The first 8 rows are patterns. Each new row is the sum of 2 different patterns, raised or lowered, with some noise. Before adding, each is slid sideways (what falls off one end comes back at the other) and multiplied by a number that may be negative. Names go in the order of the patterns.
(in the rows, 128 means zero)
Known rows, each followed by the names of its patterns:
[122 159  65 129 108 108  98 117 112 126  94 143 105 152 145 161 163 146
 149 131 147 140  98 135  82 163 153 126 105 140] | Zile
[154 110  98 125 134 148 126 171 139 132 124  83 143 141 194 133 162 139
 147  98 151 152 155  99 121 135 161 119 142 118] | memu
[146 145 138 155 147 100 146 121 103 115 132 116 151 129  96 132 107 138
 169 167 155 106 138  98 120 137 138 139 131 129] | tutur
[146 126 153 129 120 154 137 141 141  90 134 111 138 127 131 156 111 158
 153 159 120 110 144 118 133 145 124 168 166 139] | dizo
[160 140  94 144  79 129 122 127 150 129 142 112  97 121 126 126 124 180
 115 128 110 117 133  99 122  88  98 100 123 146] | sefe
[122 121 164 185 115  89 122 171 105 112 140 105 118 101 143 129  90 114
 128 114 130 164  99 130 131 151 156 142 130 128] | bafi
[ 84 135  91 151 139 148 118 156 135 132 118  86 113 134 145 157 145 131
 141 142 116 143 140 141 122 137 120 164 161 138] | sefo
[107 169 123  99 134 117 115 162 108 130 110 157 121 165 114 136 120 144
 148 141 134 151 117 138  88 111 103 135 137 122] | luf

New rows. What belongs after each?
[136 141 163 140 168 177 149 116 125 202 135 186 145 136 169 190 135 160
 145 181 186 156 168 143 138 148 115 145 123 168] | dizo sefo
[149 160 128 115  92 102 156 126 172 137 139 142 121 138 137 124 156 134
 135 125 168 130 134 175 138 127 136 134 155 160] | tutur dizo
[138 104  83 119  81 116  90  87  76 139  86 129  84  63  81  83 106 107
 116 116 109 106  85 106  68 112  88 113  94 119] | sefe sefo
[ 85  89  97  97 101  87  82  79  98 121 163 115 101 100  82  95  83 123
  84  84  77 121 131  94 129 111  68 118  62  51] | tutur dizo
[104 142 116 139  79 111 136 101 103 128 103 160 112 118 115  97 115 104
  95 131 100 127 109  90 122 111 136 118 123 136] | Zile dizo
[114 156 145 142 130 140 159 134 125 137 139 119 134 112 137 145 132 126
 104 144 108 143 136 163 118 112 128 142 138 138] | memu dizo
[144 185 111 131 138 162 150 170 141 184 159 164 172 185 143 135 110 188
 155 130 168 142 111 142 159 165  94 142 116 150] | bafi luf
[130 159 121  64 101  64 137 107 143 142 114 121 101  95 114 104 105 109
 135  96 142  93 118 143 109 112 100  81  98 140] | tutur sefe
[159 154 134 148 114 169 127 163 175 166 142 140 104 160  84 149 161 134
 171 131 134 176 163 144  94 156  93 153 144 141] | dizo luf
[115 104  91  92  77 146 105 101  81 109 144 129  82 104  98  94  61 122
  70  85  55 130 113 114 135 132 122 129  88  77] | Zile dizo
[102 158 154 210 156 168 145 160 101 155 199 160 129 167 170 177 153 144
 141 203 132 143 139 120 135 126 211 154 182 154] | memu tutur
[124 110 109 103 152 100 111 136 132 128 129 126 125 145 116 112 119  99
 127 103 152 119 152 112 125 126 126 103 117 112] | memu tutur
[143 209 137 203 193 204 224 197 209 176 175 187 168 189 156 246 192 185
 160 185 187 182 145 158 151 154 165 193 200 195] | Zile sefe
[108  69 121 161 172 136 141 129 134  70 151 117 122  69 120 139 134 119
 126  96 144  71  61 110 111 139  97 156 136 100] | memu dizo
[128 117  93 148 117 114 111 109 172 124 132 146 125 131  91 101 114 112
 136  94  86 129  88  77 107 104  91 137 116 112] | Zile luf
[ 84  97 130  90  94  85 123  94  76  96 109  85 109 129  99 123 110  96
 133  91 117 108 109  89 151 157  92  61  71 131] | bafi sefo
[ 94 106 164 110 116  91 103 120  70 109  76  86  76 106 118 158 136  80
  94  65  83 113 110 138 100 135  95  79  92  79] | sefe sefo
[110  35 108 108 152 123  88 127 127  89 152  92 143  61  80  99  76  80
  90  93  47 111 125  88 122  39  61  97 121  89] | Zile bafi
[167 131 161 147 136 103 108 157 111 156 137 128 153 139 133 130 133 161
 130 122 145 134 106 141 102 140 121 129 142 131] | dizo sefe
[117 101 135 140 124 147 100 110 101 143 113 145 119 122 110 130 142 128
 134 122  98 127 119 107 126 117 126 109 114 141] | sefo luf
[139 137 145 166 144 149 144 137 127 149 159 112 115 114 187 110 121 137
  99 120 101 149 145 103 118 129 120 105 164 106] | sefe bafi
[ 72  59  81 101  69  87 111  93  91  75  50  81 141  81 128  66  50  46
  74  89  77 110 103 109  91  77  76  71  64  72] | tutur sefo
[152 157 129 113 135 156 104 182 133 137 124 105 127 125 145 158 143 116
 106 143 120 145 113 159 151 124 166 144 175 145] | sefe bafi
[135 148  96 124 118 165 118 180 132 124 131 148 109 140 116 129 173 146
 138 113 117 133 124 126 123 144 151 130 142 141] | dizo sefo
[134  79 126 162 113  66 107 126 130  95 133 102 121  91 132 111  97  85
 125  79  99 121  59  99  98 128 122 113 131 105] | Zile bafi
[105  57  74 110 151 128 164 113 128 126  84 126 112 135 128 126 105 148
 148  85  77 120  88 141 119 151 105 166 138 134] | sefe sefo
[116 129  96 120 122 111  81 120 129 115 146 110  93 133 129 146 105 124
  90 123 106 144 137  96  87 109 125 111 100 150] | bafi luf
[166 223 121 183 185 161 136 180 142 190 124 160 132 184 112 174 135 179
 122 110 138 151 148 158 177 195 168 169 107 155] | memu luf
[117  87 115  88  93 109  86 106  83  91  79  65  94  88  93 117 135 120
  81  74  94 117  73 100  55 117  81 109 125 141] | Zile sefe
[ 83  97  86  64 116 105 123 119 135  83 105 112 129 122 111 107  94  96
 125 129 161 119  90 105 152  78  99 143  92 118] | tutur bafi
[130 125 122 145 151 126 130 111 148 126 128  98 134 127 134 127 104 120
 127 126 119 137  90 107 117 153 148 134 112 141] | memu sefo
[111 126  89  88  84  75 123  81 129 128 104 115  78 102  90  95 140  85
  86  81 111  77 101 109 112  99 102  96  80 125] | dizo sefe
[142 139 147 137 156 135 161 148 166 154 131  94 133 134 137 166 144 133
 150 126 136 122 122 145 141 142 150 144 108 148] | sefe sefo
[132 109 135 188 202 145  85 134 134 109 128 147 124 127 112 155 145 112
 142 145  99 145 149  89 121 135 137 168 142 106] | tutur bafi
[112 133 141 155 129 160 161  97 146 124 111 159 139 144 150 143 114 120
 136 123 151 144 166 136 135 124 130 132 150 116] | tutur dizo
[139 130 139 102 105 149 133 130 108 118 119 144 141 145 136  91  68 131
 174 123 116 144 144 117 135 135 142 123 141 159] | sefe bafi
[117  98 121 148 170 103 139 158 127 135 106  94  91 138 131 105 110 115
  95 121 121 124 172  94  98 132 165 134  68 168] | dizo bafi
[148 144 173 156 125 113 167 220 187 123 190 169 163 180 161 200 148 163
 201 144 161 158 161 121 185 174 141 153 147 165] | dizo bafi
[245 198 161 102 191 139 175 179 204 196 193 164 223 184 198 149 181 193
 198 166 208 171 188 158 170 182 142 198 160 213] | memu dizo
[127 143 154 138 122 131 102 107  98 155 128 156 120 116 125  83 115 109
 136 170 120 116  86 121  67 125 113 152 117 106] | memu sefe
[130 150 160 133 141  67 131  85 132 127 125 145 139 150 115 115 131  99
 134 113 150 101 125  95 131 127  69 120  69 102] | tutur sefe
[130 114 173 142 165 113  83 109  99 148 133 147 162 148 127 132 123 144
 114 108 138 114 122 157  86 136 135 144 124 138] | tutur dizo
[106 106  59  92  86 110  80 109  81  80  49 116 120  91  57 115  97  97
 111 135 135 105  94 125 116 115  83 101  90 118] | bafi luf
[133 113 105 100  92  91 118  89 109  79  85 107 152  72 113  95 138 111
  92 100 105 109  94 158 154  95  69  67 143  92] | memu bafi
[141 137 152 119 114 113 118 166 130 160 137 135 132 119 146 122 117 115
 137 133 121 155 126 134 151 123 118 138 118 139] | tutur dizo
[117 133 114 120 125 124 108 149 112 159 146 130  81 111  98 124 117 122
 117 152 117 129 110  76 110 105 116 139 126 124] | dizo sefo
[ 98  58  48  74  67  50 110  50  89  71 114  89 114  74  84  78  94  78
  89  58 110  80  84  34  68  55  96  54  71  50] | Zile luf
[100 116  91  97 120  75 114  68 110  46 107  61 114  79 112  78  73  73
  66  63 105  89 140 112 115  91  88  90 116  58] | sefo luf
[ 91 106  78  93 144  90 112 127 130 103 134  90 121  83 122 104 104  98
 129 113 143  80  71  98  84 120 101  90 165 106] | sefe luf
[ 81 132 128 148 181 129 143  72 152 123 148 118 156 128 112 119 175 144
 157 133 153 136 146 129 155 163 157 140 130 149] | memu dizo
[173 135 178 163 184 200 175 139 159 129 198 177 178 160 183 148 178 151
 124 138 152 167 183 175 166 175 155 122 179 189] | bafi sefo
[ 73 119 141 122 127 141  64 119 113 172  89 156  69 128 102 137  85  98
 108 125 130 145 108 150 119 135 112 104 119 151] | sefo luf
[ 98  99  66 109  91 114  85 145  91 127 121 160 152 132 120 127 128 135
  85 134  99 148 137 109 103 109 112 141  75 143] | Zile memu
[117 153 126 122 139 172 167 143 143 117 128 149 163 200 115  68  99 153
 129 112 164 118 118 100 139 133  98 108 119 115] | tutur bafi
[151 125  99 175 123 121 103 121 109 150  97 127 106 155 108 172 107 151
 132 163 167 152 147 153 131 147  81 120  83 157] | Zile luf
[158 137  95 110 112 146 130 140 123 124 119 128 120 136 127 109 124 109
 114 179 121 151 152 148 132 130 128 120 148 118] | tutur dizo
[169 195 185 176 148 154 159 208 206 157 123 169 191 128 146 174 151 152
 158 179 163 127 129 169 155 193 196 153 167 172] | memu bafi
[118 122 164 154 123 112 103 115  85 121 112 144 119 111 132 131 142 148
 113 102 104 134 108 172  95 147 106 135 102 103] | sefe sefo
[131 146 140  96 136 133 125 139 139 126 103 125 176 133 151 126 121  98
 152 113 125 116 118 144 137 127 123 119  99  96] | bafi sefo
[123 126 123 177 129 144 153 158 141 156 107 195 148 164 149 169 140 179
 168 172  92 162  94 146 125 129 119 147 142 130] | Zile sefo
[111 115  89  58 105 128 113 110 104  84  54  82 124  94 177 117 121  96
 105 107  88 114  71  84  61 105 157  83 129 133] | tutur dizo
[102 109 119 123  87 136  92  86 138 149 145  90 168 155 131 143 115 120
 100 143 140 166 120 136 120  73 142 107 129 125] | sefe bafi
[ 84 102  95 139 149 142 142  84 153 107 154 139 115 157 112 137 119 105
 130 130 130 138 192 121 146 122 101 145  96 108] | tutur sefe
[ 96  91  67  90 132  71 122 131  70 111  80 117  39  94  61 111 125  95
  73  28  81  65  67  93 112 116  97 100 113  95] | memu luf
[117 109  94 121  91 152 145 173 146 152 124  71 144 147 104 141 150 148
 143 175 122 171 130 128  69 123 121 125 165 135] | sefe luf
[137 170 167 139 168 153 181 169 161 176 166 159 134 163 141 181 163 153
 164 148 175 174 174 163 149 121 123 184 166 190] | sefe bafi
[110 156 147 125 118 177 135 129 148 119 132 160 130 163 146 179 125 178
 116 145 139 161 164 154 147 169 142 155 122 137] | tutur luf
[118 165 178 154 110 152  95 150 172 147 150 144 106 106 108 131 120 168
 155 147 139 131 142 145 114 130 136 122 118 167] | tutur sefo
